There are 5 ways to turn a row about zero (a turn may also mirror it). The second row of each pair is the first, turned, with some noise. The first 45 pairs use one turn. New pairs use 2 turns, one after the other, and a turn may come again.
Some pairs, each with its turns in order after it:
[-44 -46   0 -47 -12  34  26 -18]
[ 67 -21  26 -25   8  20  44  -1] => J_62

[ -8  22   7 -17  37  -5  -9 -23]
[  4  15  15   1 -42   6 -22  16] => J_311

[  8   2  -2 -30  47 -18 -34  23]
[-20  -7 -33  -4  -3 -57 -18  -7] => J_933

[ 48 -37  30 -30  -5 -38   8  25]
[ 34  11  27  28 -56  29  12  31] => J_481

[-18  13  16 -47  30 -36  45  34]
[  8 -44 -13  -7 -50  -2  11  64] => J_765

[  6  31 -13  17 -37 -39 -41   4]
[-37  24 -56   6 -23   3   2  14] => J_62

[-20  -6 -13  -7 -35   1 -16  32]
[ 41 -20 -12   0  -2   4  19 -26] => J_765

[-21 -23  -4  -8 -12   5   7 -21]
[ -6 -15   1   7  26 -25   9  -2] => J_765

[ 38  49  33  18  20 -29  29 -40]
[ -2  11 -19 -34  20  78  27  14] => J_481

[-22  49  16 -25 -32  -5 -43 -18]
[ -2  30 -47  38 -34  26  33 -15] => J_62

[ 35 -21  18 -14  -6  21 -47  49]
[ 12  16 -20  -7  30 -81  -8  -1] => J_311

[  5 -28  -8  39  39  -8 -32 -19]
[ 24 -52  -9  25  29  15 -25  -4] => J_481

[ 40  39 -13   8 -29   3  21  43]
[  6   1 -34  18 -51  24 -24 -32] => J_765

[ 36  -3 -31 -28 -30  41 -14 -38]
[ 32  57  20   2  43 -18  -6   3] => J_481

[-16   3 -13 -45  41  -5  13  18]
[ -9 -19  44 -16 -25  15  17 -40] => J_62

[ 39 -47  48  -1  11  20 -38 -20]
[30  2 35 76 18 32 13  1] => J_481

[ 17  -1 -37 -19 -17 -11  24  27]
[ 15  15  14 -32 -27 -25 -17  20] => J_481

[-18 -32  43   3 -20  -2   6 -21]
[  3 -17 -39  -5  23  27 -21  22] => J_311

[-11 -41  34  32   8  13  30  -4]
[-44 -25  18  35  12  20  -7  30] => J_481

[-22 -21  -4  45 -45  22  23  45]
[-54 -13  45  -8 -17 -19 -38 -10] => J_481

[-40 -37 -25 -16 -21   6   7 -21]
[ 37   3   7 -42 -11  23  26  25] => J_62

[ 39 -43  11   6 -36   0 -44  43]
[ -9  21 -43  47  65  -5   4  14] => J_933

[ -5 -44  26 -44 -24  48 -22  -5]
[ 11 -49 -16   2  29 -34 -54  13] => J_311

[-6 36 23 45 -4 36 19 11]
[  9  44   2  -7 -23  47 -23  -7] => J_933

[-45   2   2  12  49 -29  26 -43]
[  6  -5   9 -28 -47  64  -3  19] => J_311

[  9  -8 -41 -23  -3  21   4  21]
[  7 -30  31   3   2 -32   5 -14] => J_311

[-40   0  15 -48 -19 -49 -14 -10]
[ 34 -51  -2 -22  26 -10 -12  34] => J_765

[-16  22  47  15 -31 -43  41 -49]
[-46  -1  47  -7 -41  48  25  27] => J_933

[-19 -13  24  48  31  43  -9 -24]
[ 16   3 -37 -35 -18  21 -44 -41] => J_311

[-34 -13  44 -27 -16 -32  18 -36]
[-29  30 -47  35 -23  18   8  21] => J_481

[ 44  32  30 -42  -1 -12 -18 -20]
[-42 -46 -38 -13  -3  14 -21  34] => J_933

[-46  22 -37   7   6  36  48  33]
[ -5 -41  17 -14  37  74  -1  -5] => J_62

[ 26 -32  44  -3  47 -39 -43 -28]
[ -2  60  38   8 -35 -65   0  -7] => J_62

[ 21  -5  -5  47 -28  19  39  41]
[-19   8 -12  12 -54 -14  11 -55] => J_765

[ 20 -49  33 -10   6 -15  -6 -23]
[-34   2 -22 -18  14 -13  45  26] => J_933

[ 37 -31 -44  22  27  44  39   3]
[ 16 -57  37 -12  13  -4 -47  30] => J_62

[-19  -5   5  12  32 -48  28  43]
[-31  37  43 -15   2 -42 -20   0] => J_933

[  4 -13  -7  14 -39  44  47 -40]
[ -1 -42   7  26  39  44 -23 -41] => J_311

[-45  20  11  41  -7  -9  47 -11]
[  2   9  -6 -12 -27 -78  -9   2] => J_765

[-33  38 -23  49  41  -9 -46 -43]
[ -6   2 -11  30 -73  -7   8 -64] => J_933

[ 33  35  -2 -38  36   9 -14 -11]
[ -1  23  -3  26   2  46 -24  41] => J_765

[ 16   3  18 -48 -15 -15 -33  42]
[-28 -21 -13   9 -22 -31  50 -28] => J_62

[-45 -29 -46  18 -34   2 -42  26]
[ 45  13  15  71  18 -23  20 -18] => J_933

[-38  -9   5  26 -49 -13  -2  30]
[-19 -32 -50  -3  13   1  41  -6] => J_311

[-16 -21  34  -5  28  29 -12   5]
[ 0  0 51 15 -1 -2 26 15] => J_765

New pairs. What belongs after each?
[-25 -18 -10  26  29 -31  -3 -44]
[ 10 -50 -12  38 -11 -35 -25   0] => J_311 J_311

[ 39 -33   1  38  16 -46 -27  12]
[ 31 -27   6  55  29 -12   3  36] => J_765 J_765

[-33  45 -11 -46  24  -7  31   7]
[ 32 -27 -18 -27 -18  42  41  15] => J_62 J_933

[ 21  44   2  15  12  18  -9 -28]
[  0  -1  -7  36 -35  36   0  -4] => J_311 J_933

[ 29 -48 -23 -29 -22  31  -4 -11]
[-32 -52 -16 -18 -14  29  13 -25] => J_62 J_765

[-11   3 -29 -38  24  -7  22  35]
[ -9 -15 -30 -50   2 -19  16 -22] => J_481 J_62

[-11 -16 -20 -30   2 -17 -27 -45]
[ 10 -19   9 -34  42  36  18   9] => J_933 J_311

[-48 -31  24  34  28 -15   7  39]
[-24  42  -2   3 -55  15  20  41] => J_765 J_481

[ 33  -6  10 -25 -38  40  46  38]
[ 23   8 -53  57  -9  21  17  36] => J_481 J_311

[-41 -14 -28 -12 -22 -31 -34   4]
[ 20  11  45   4  14 -37  12  32] => J_311 J_933

[  0 -28 -21 -27  -6  41   8 -31]
[-21 -56  -8 -14  16  10 -13  16] => J_765 J_481

[ -5 -24  -1   7   2  -8  32  -6]
[-10   7  -8  -3  -9   6  34  12] => J_933 J_481

[ 35  37  23 -44  22  26 -31 -41]
[ -4  -5  14 -55  44  21  32  48] => J_481 J_481

[-31   9 -32 -48 -45 -31 -10  12]
[-22  30  21 -14  40 -59   0  22] => J_933 J_62

[ 29   1 -33  49 -30 -41 -28  31]
[  0 -21 -29 -17 -42 -65 -13 -27] => J_62 J_481

[ 23   0  30 -33 -41 -26  -2  13]
[ 30  21  -6 -30 -25  -2  46 -14] => J_311 J_311

[ 15  44  20   0   4   9  46 -45]
[ -7  22 -34  13   0  -6 -33 -62] => J_311 J_311

[-37  -4  20   4  42  28  34  -2]
[-29  20 -31 -26  46  -9   3 -30] => J_765 J_62

[ 42  -2 -10 -20   5 -34 -42 -26]
[ 13  19  29 -54   2  26   4  36] => J_933 J_62

[ 40 -39 -18  18  31  -1 -32 -18]
[  9  -1 -42 -23  28 -18 -15  45] => J_933 J_481

[39 -6 14 22 12 -9 27 -5]
[ 12 -28   4  10 -46   6 -17   6] => J_933 J_311

[ 23  20 -19  35  47  13 -24  34]
[-65  12  31   4 -35   7 -23  -3] => J_933 J_311

[-38   0   4  -5  -8  20  48 -21]
[ -9  -7 -18 -61 -16 -10   6  -1] => J_765 J_765

[ 38 -24 -35 -19  15  44 -36 -47]
[ 34   5   5  -4  28 -30 -28  71] => J_933 J_481

[ 34 -28 -17  13  30 -26  25  27]
[ 11  36  32  -5 -34  18   2 -39] => J_933 J_62

[ 17  14  25  42  -2 -41   0 -15]
[ -9 -26  -2  33 -41 -17 -26 -23] => J_62 J_933

[-14  34 -14 -26  49 -10   4  30]
[ -7 -35 -10   6 -31   0 -41 -39] => J_311 J_765

[-11  29 -22 -46  11 -31 -16 -36]
[-17 -33 -22 -44  49  10   4  29] => J_933 J_311

[ 13  -5   2  34 -29  -9  19 -26]
[ 32  12  -6 -29 -20  20   2  13] => J_933 J_933

[-21  31  13  -7  33  16  30 -44]
[-12 -33 -12 -36   4 -40  18  29] => J_481 J_481

[-10  44  12  -1   0 -49  -7  43]
[  8 -37 -19  27  13  51 -12 -33] => J_765 J_765

[ 49   3   3  20  22  32  34 -16]
[ 23  24  19  43 -46  19  -3  -1] => J_765 J_933

[-33  14  34  34  11  31 -19 -37]
[-12 -45 -30   6  52 -19  -4  16] => J_481 J_481

[  6   2 -41 -21   2  20  24  34]
[-40 -12  17   4  15 -17 -12  40] => J_481 J_933

[ 49 -41  33 -37  32 -39  41 -33]
[ 50 -27  33 -13   7 -25  83  -9] => J_765 J_765

[-24  32  39  14  10 -35 -17 -17]
[ 46  20 -40  24  -9  -4  12 -27] => J_311 J_765

[  4  -6 -15 -15  24 -48 -43 -27]
[-31 -19 -27  55   1  -1  20  10] => J_62 J_311

[ 13  -2 -16   0  38 -41  11 -32]
[  3 -41   3  -4  29 -39   1  25] => J_933 J_765

[ 21 -29  32  27  35 -16 -40 -38]
[ 35 -21  73  -5 -20   7   2 -17] => J_933 J_933

[-46  26 -28 -14 -18 -18 -13 -31]
[ 19   5 -10 -19  35  20  48  29] => J_311 J_62

[ 10  13  10 -23 -10 -32   3  -9]
[ 13  34 -21 -15   5   0 -18   2] => J_62 J_481

[ 45   5   8 -49 -36  20  37  42]
[ 31 -42   8  20 -55 -16 -52   3] => J_481 J_765

[ 38  11 -30 -19  -9  -3  15  15]
[ 13   8 -10  33  -9 -27 -31  12] => J_62 J_481

[-26 -12  -1  42  15  -3  13  28]
[-17 -26  38  -4   2  15 -10  31] => J_765 J_933

[ 25 -40 -23  33  14  17   2 -33]
[-25  16 -33  32  27 -25 -32  16] => J_62 J_933

[-33 -45 -43  31   2  30 -46  13]
[-16   7 -22 -38  31  23  48  59] => J_765 J_481

[-13   0  -1  49  -5  26  14  -3]
[-31 -10  37  28   5  -1  -4   6] => J_62 J_62

[-44 -40  25  26   3  47   8 -23]
[-14   7 -11  19  63  39  22 -16] => J_311 J_765

[ 38 -17 -17 -14  -4  27 -11 -49]
[ 30  62   9  -1 -28 -17   1 -17] => J_481 J_311

[ 47   1   2   0  -7 -43  10 -33]
[-19   6  28  41  27  22   8 -31] => J_311 J_62

[-47 -43 -39 -37 -37  -7 -28  37]
[-42  30  25 -17 -33 -47  26  60] => J_62 J_481

[-35   4  19  -9 -13  21  39 -21]
[  5 -26  -3   1 -36  32 -38   5] => J_765 J_481

[-40   5 -48  -7 -22  11 -20 -28]
[-33  21 -10 -16  38  42  35  -5] => J_933 J_933

[-20 -39  37  12  -1  -7 -41  33]
[ 40  -1  -3  23  33  22 -40  39] => J_765 J_311

[-39  14  40  39  26 -21  -1   4]
[ 14  28 -10  29 -64  14 -17  -7] => J_62 J_311

[-14 -39   6 -17 -16  -9  -6 -19]
[-11 -14  35  -8  -5  -8  35   5] => J_311 J_62

